The rows are grouped in 3 ways, from coarse to fine. Each group lies inside one group of the grouping before and may be the whole of it. The rows also spread widely along 10 directions, which tell nothing about the answers.
Known rows, each followed by its group in each grouping:
[  6  15   6   5  18  19   9  43  10  -4 -10  -6 -14   2 -44  -6  18  -4
  13   3  16 -27  25  -6  -1  -1  17  10   8 -21   8] -> j460 papos savav
[-19   9 -23   2  -2  10  -3   8  -6 -10   5   2   1   0   9  -5   0  -2
  -3 -11  -5   8   2  10  -5   6  -3   8  -8   0   7] -> j460 Fodep pepeg
[  5   5  10  21 -44  20   3   4  11  22  24 -15  -2  -3  17 -27 -14   3
 -19 -20 -11  17 -11   2   0  -1   2   9  12 -21   6] -> j55 vif Vogi
[ -6  -1  -1  -2  16 -11  -5 -22  -7 -16   7   9   5  18  -2   5 -24  21
  18   6 -25  11  -4  27  12   2   8 -11  -6  -7  11] -> j460 papos tas
[ -2  -3 -16  29 -15   6  19  31  -3 -15   3 -31  -5  -7  -1  -8 -22  31
 -14   2   5 -26 -20  22  -1 -19  27  31  22 -16  23] -> j55 vif Zedu
[-22  35 -19  10   4  35   7  -3  -1 -19   1 -14 -16  -5  -9 -19   5 -19
 -17  11   3 -21  -5  27 -15  34   1  -1 -30 -27  19] -> j55 vif Sivur
[ -9  11  -7  -7  -3  23  -5  10   3  38  -2   9  -3   5 -11 -21  -4 -17
  18 -15 -14  -2   2   5   6  19 -19   1  -2  -2  30] -> j460 bopi penab
[-17   6 -14  18  -9   9  13  -3  -1 -37  11 -16   6 -10  17  -5 -18  20
 -23  -2 -15   4  -5  24  -2   0  22  14 -12 -33  -7] -> j460 Fodep mavu
[-11  28 -15   0  -4  56 -12  -3   4 -40  14  -6 -17  -5 -22 -19   7  -1
 -18  -2   4  19  19  11 -28  29   4   2 -28 -27  -5] -> j460 zolel til
[ -2   5   8   2   6   8   8  12   5   2   0   0  -1   2 -18  -6  -4  -4
   8   4 -13  -6  17   5  10  -2   7   0  -8 -26  -6] -> j460 bopi vetiv
[-16  -1   6  -7  17 -16   5 -28   4  -9  -2  -2   4   2  16   1  -7  -4
   5   5 -15  -8  -5  30  12  10  11 -17 -15 -13  10] -> j460 papos bom
[-10  11 -19   5  -5  28   0  21   3 -25   7  -2  -3  -8  -4 -14  -4   3
  -8  -8  -6  12   9   5  -3   9  12  20  -8 -21  -6] -> j460 zolel rigem
[-14 -28 -28  -3  -4 -23  -5 -19 -11   4  10   0   4  11  27  15 -27   2
   2   5 -22   5 -15  19   7 -22 -13  -1   1  15   2] -> j55 nofiz foz
[ -6  16   6  15 -28  29   3   2   7  -3  24 -16   0  -1   5 -15   7   3
 -19 -11  -1  14  10   1 -13   1  -3   3  -9 -24  -9] -> j460 bopi Zaz
[  3   5 -17 -30  10  53 -18  47  15  33 -14  14 -20 -22 -42 -32  12 -29
  20 -21  17   1  28  -7 -10  21  -3  24  17  12  28] -> j460 bopi penab
[-13   8 -19   3 -23  13 -15 -28  -8   9  28   1  -5  19  17 -11 -11   2
  -6  -6 -14  23 -17  15 -12  10 -28 -15 -12  12  17] -> j55 vif Zedu
[-20  16 -19  10 -17  12   3 -17 -10  35   7  -2   1  28   3  -9 -20 -20
   5  -1 -37 -15 -15  15   5  22 -38 -21 -33 -16  26] -> j460 zolel til
[-19   1  31   4   8 -29  24 -19  18  25  -6 -27   8  -4  25  -8  13 -13
   3   4  10 -46 -13  25  12   5   7 -24   1  -6  31] -> j460 bopi vetiv
[  3  11  14  38 -40   8  23  24   8  35  16 -47  -6   5   2 -14  13  -2
 -22  -2  20 -44 -15  -5 -14 -15  -7   1  10 -15  19] -> j55 vif Sivur
[  8 -13  23 -14  23 -15  -1 -17  11 -17   4  -1  -2   2 -10   7  -1   7
  13  10  -4   3  20  15   7 -10  23 -18   1 -12 -13] -> j460 papos tas
[  7  16   7   6   4  20 -10  38   2 -17   5  16  -7   8 -24  -6  15  11
  17 -16   5  24  25 -16   5  -3  10  15  10  -2  -9] -> j460 zolel til
[-12 -35 -20 -34  13 -25   0   4   7  16  -7  10   4 -19  35   4  -2 -37
   9  -5  -7   0   7  11  27 -12   5   7  13  20  -1] -> j55 vif Vogi
[-16 -26 -18 -34  15 -26  -9 -31  -1  10   4   6   0   0  31   8  -2 -25
  11   8  -6   0  -4  23  10  -5 -12 -20  -4  31   8] -> j55 vif Zedu
[ -7  -9  -1  -7  -9  -3  -1  14  12  -3   8   6   2 -18  36 -14   7 -10
  -3 -22   4  24   4   5  15  -5  17  21  23   6  -2] -> j55 vif Vogi
[-22  -7 -28  -3 -14   4  -2   0  -3  10   7  -4   7  -4  25  -7  -9  -7
  -6 -14  -9   2  -8  15  -3   3  -9   7  -1   7  18] -> j460 Fodep pepeg
[  7   8   8 -24  22  37 -12  28  23  -3 -11   8 -18 -22 -34 -25  20 -22
  12  -9  17   5  33  -6  -6  21  22   6   2  -8  -1] -> j460 zolel rigem
[-31  22 -42  12  19   8  17   6 -18 -10  -8 -24 -14  15 -18   6   6 -13
  -4  29  13 -63 -13  32 -17  15 -14  -4 -26   1  40] -> j55 vif Zedu
[-24  19  16  16  -2 -17  24   1   9  13  -4 -13   9   0  36  -9  19 -18
  -2 -15   0 -25 -12  15  19  15   5  -4  -4 -17  21] -> j460 papos bom

New rows, each followed by its group in each grouping:
[ -2  -1  13  -8   6  12  -7 -10  12  -8  10 -14  -6  -6  -7  -9  13   5
  -2   2  19  -2  11  15 -15   0   8  -9   3   5   9] -> j460 bopi Zaz
[-13  27   5  26 -13   5  21  12   2 -10  12 -24  -5   2  16  -6  26  -7
 -19  -2  20 -20  -3   6  -6   3   2   3  -7 -15   4] -> j55 vif Zedu
[ -8  -5   5   2 -17  -9  -7 -39  -4  26  22  -6   8  24  15   0 -15   8
   5   1 -21   5 -13  16  -1  -4 -27 -29 -11   7  15] -> j460 bopi Zaz
[-12  -9  -4  -4  15 -13   7 -19  -4 -27   5  -9   6   3   6  15  -8   8
   0  18 -11  -8   7  25   7 -12  10  -9 -17 -14  -7] -> j460 bopi Zaz
[ -4 -34 -43 -35  31  -1  -5  43   0  -3 -14   0 -15 -18 -22  12   8 -23
  11  13  26 -26  24   5  -5 -21  10  23  20  34   7] -> j55 vif Vogi
[-13   2 -46  -6   3  29   1  33 -15  20  -7   6  -6   8 -37  -3 -17 -14
  14   3 -18 -19  12   4  -2   4 -23  17 -11  -3  23] -> j460 bopi penab
[-18 -12 -22  -1  24 -29   9  21  -9   7 -10 -12   2  13  -7  25  12   2
  16  14  18 -52  -3  12  -3 -21  -5  -3   5  32  26] -> j460 Fodep mavu
[ -5  12  15  27   1 -30  15  26  -7  19   2  -1   8  36  -5  14  13  11
  25  -3  -1 -29  -4  -6  20 -19  -9  -5  13   4  18] -> j460 papos savav
[-24  23 -55   3  13  41   2  59 -10  -7 -16  11 -18 -10 -18 -11  11 -32
   2  -8   9 -13  13   2  -3  20  -6  44  -3  -4  17] -> j55 nofiz foz
[ -9  -8  28  -2 -44  -2   7 -48  26  46  25 -25  10 -14  53 -23   1 -25
 -27 -21 -12   9 -11   8  -6  10 -13 -34 -11 -17  -4] -> j460 Fodep mavu
[-13  12   7  10 -14  -7  21  34   6  -3   9   7  14  -9  36  -1  30 -24
  -4 -30  -3  16  23 -17  26  -6   6  22   8 -21 -26] -> j460 papos tas
[  8   5  27   3 -11  -9 -26 -40   3   4  37   0  -6  33   5  -1  12  25
   8   0  13  29  -8   6 -17 -10 -19 -40   5  36   8] -> j55 vif Zedu
[ 35 -15   4 -15 -21  43 -36 -23   5   1  38   0 -23  12 -51  -6 -19   5
  -9  16 -15  47  36 -15 -33 -17 -14 -27 -18 -10 -46] -> j55 vif Sivur
[ -4  -4  -6   9 -23   6   3   4   1   1  18  -4   6   5  13  -5 -15   5
  -5 -12 -21  16   1  -2   6  -9  -1   4  -5 -16 -11] -> j460 zolel rigem
[ -2  28  28   1  20   4 -12 -14   8  -2   0  22  -5  19 -10 -14   3   4
  25  -9 -14  18   3  14  15  27   8 -21  -9 -14  14] -> j460 papos bom
[-16  13   2  -2   4 -12  -1  11   3  -6   6  11   2  -3  33  -5  27 -18
   8 -15  13  11  -1   3  16   6   3   5  10  16   6] -> j55 vif Sivur
[ -7 -13 -17 -13  24  -5 -14 -12  -9 -48   8   7  -1   4 -10  10 -20  34
   9   9  -4  18   5  30  -6  -9  23   5   5   9   5] -> j460 papos tas
[ -7   0   2  33 -25 -10  14 -31  -8 -10  25 -28   9  22   7  10 -32  35
 -19  14 -28  -9 -17  22  -8 -15  -1 -21 -23 -31  -6] -> j460 Fodep mavu
[ 14 -33  30 -16  -1 -18  -5 -26  25  12  14 -24  -8 -11  14   3  17  -9
  -8   6  29  -5  12   2 -15 -28   9 -26  15  19 -13] -> j55 nofiz foz
[ -5  48  32  27  36 -17  12  23  -2  -4 -14  15  -7  33 -19   5  33  -8
  36  10   4 -28   2   0  32  15   6 -14 -11 -10  17] -> j55 vif Sivur
[-25  -9 -31  28  -4 -41  21  14 -25   6   4 -16  11  28  22  25 -15  13
   5  12  -9 -44 -28  20  17 -29 -14   8   5  17  29] -> j55 vif Vogi
[ -1  -7  -1  -4  -1  14   2  11   8  13   3 -16  -3  -7 -13  -8   1  -3
  -1   2   8 -18  10   7  -8  -6   3   3   5  -4  12] -> j460 bopi Zaz
[-12  -5   6 -13  26 -10   2 -17   6   4  -7  -2  -1   2  -5  -2  -6  -4
  16  13  -5 -19   2  27   7   5   6 -18  -8  -1  20] -> j460 bopi vetiv
[-32  40   3   6  16  -7  13   4   1 -25  -1  22   2  -2  47  -8  37 -35
   4 -17  -3  16   3  12  33  32   7   4 -17 -14  -4] -> j55 vif Zedu
[ -1  16  18  13   4   0  12  17  10  -1   3  -6  -7   0   2  -6  20 -13
   0  -1   9 -10  10   0  12   1  11  -1   1 -16  -3] -> j55 vif Vogi
[ -5 -34 -10 -32  11 -19  -1  -1   6  35  -6  -4   1  -4   4   7   2 -28
  11   2   0 -24  11   6   5 -14  -8 -11   5  19   9] -> j460 papos bom
[ -9  16 -10  -5  -2  33 -18  11   1 -16  19   9  -7   3 -16 -10  17   3
   0  -9  14  27  23  -4 -19   6 -10   6  -4   6  -5] -> j460 bopi vetiv
[  8  11  33   5  11  -1   0 -12   8  -8  12   1   0  17 -15   5   9   5
   9  10  -8   8  21   1   8  -5   4 -25 -16 -20 -19] -> j460 bopi Zaz
[ 23 -12  21  -8   7  -2 -13   0  12  29   5  -4 -14  13 -32  -5  -2  -2
  20  12   4 -10   9  -2   0 -15  -1 -22  10  10   7] -> j55 vif Sivur
[-36  24  -7  18  -8 -22  15  35  -4  -3   5  11  21   7  58   2  38 -18
   8 -36   9   5  -7  -9  28   4  -9  22  10  19  11] -> j460 zolel rigem
[  8   8  17  16 -16  23   3  10  11  20   9 -15  -5   3 -19 -20 -11  11
   0  -6  -7  -5   2   5  -2   0   4   2   5 -25  13] -> j460 bopi Zaz
[ -5  -3   3 -22   5  28 -17 -43  23   9   3 -21 -22 -19  -3 -37 -13  -8
 -12   6  13  -8 -17  45 -25  33  11 -20   0   3  44] -> j55 vif Vogi
[ -8   5 -17  -9  -6  22 -10   7   4  16   7  -6 -12  -6  -1 -17   9 -20
  -5  -5  13  -4   0   7 -14  12  -9   3   3  11  19] -> j55 vif Sivur
[-15  -5 -12  -9  -2   2   5  -1   1  12   8 -10   3  -1   9   2  10 -22
  -4   2   0 -14  13   5  -4  -5 -15  -6 -13   0  -1] -> j460 bopi Zaz
[  8  13  15  28  -2   8   8   6   3   3   6 -33 -17  16 -33  -8  -3  26
  -1  18  17 -40 -14  17 -17  -7   9 -11   5  -8  32] -> j55 vif Zedu
[ -5   1 -34   3 -10  36 -15   9 -10 -12  12   5  -7   6 -24 -10 -28  16
  -3  -4 -19  22   9   9 -17   2  -4  12 -10 -11   1] -> j460 Fodep pepeg
[-12  17   6  14  21 -23   3  31 -10 -11  -3  21   7  28   0  17  22   7
  29 -10  -1   1  11  -8  26  -9   1   6   7  11   1] -> j460 papos bom
[  7 -20  11 -12   9 -17  -6  -3   5 -22  14  -1   1   5   0  16  12  13
   3   1  10  14  26  -2  -4 -29  12  -8   6  11 -26] -> j460 papos bom
[-10 -18 -34  10 -17  -6  -1   8 -13   1  21 -22  -2  15   1  12  -9  14
 -11   9  11 -18 -10   9 -21 -29 -18   5   8  27  14] -> j55 vif Vogi
[-21  -4 -16 -23  22  -9 -23 -34  -6 -16   7  10  -2  10  10   2  -2  10
  12   0   4  10  -9  34 -10  12  -5 -17  -4  33  29] -> j460 papos bom
[-29  18 -11  13   3  14  29   2   5 -25  -3 -32   1 -20  17  -9  11 -10
 -25   7  10 -36  -1  30  -5  14  18  10 -19 -35  12] -> j460 bopi Zaz
[-15   0   7  -9   5 -12   5  -8   8  17  -1  -5   4  -1  19   0  19 -25
   4  -6   4 -12   7   6   4   4  -7 -18 -10   6   5] -> j460 Fodep pepeg
[ -4 -18 -23 -16  16   9  -5  22   4 -19  -9  12  -3 -22  -6  -5 -22   6
   8  -6 -14  13  12  15  11  -5  31  26  11  -7  -2] -> j460 Fodep mavu
[  5 -27 -24 -24  23  18   3  12   6   5 -19  -5 -12 -12 -42  -5 -38 -14
  11  21 -28 -26  16  18   7  -1  20   4 -14 -32  -1] -> j460 zolel rigem
[ -4   1   4 -20  10  23 -10   1  18   6  -5  -7 -12 -14 -10 -22  10 -15
   4  -7  14  -9   9  15 -11  19   9  -5   3   2  23] -> j460 zolel til
[  5   8   7  23   0   4  21  38   6   5  -4 -24 -10   1 -19  -5   7   0
  -3   8  12 -38   2   3   5 -10  18  12  10 -20  11] -> j55 vif Vogi
[ -5 -12  -6 -14  12  -4  -9  -5   1  -1   4   2   0  10  -9   4  -6   0
  13   5  -4  -4   6   9  -1  -4  -1 -12  -5  10   5] -> j460 zolel rigem
[  6  15   8   5   0  22 -19   7   3 -22  19   7  -7  12 -23  -4  16  22
   3  -9  14  33  23  -7 -20  -4   4  -5   0   7 -12] -> j460 Fodep pepeg
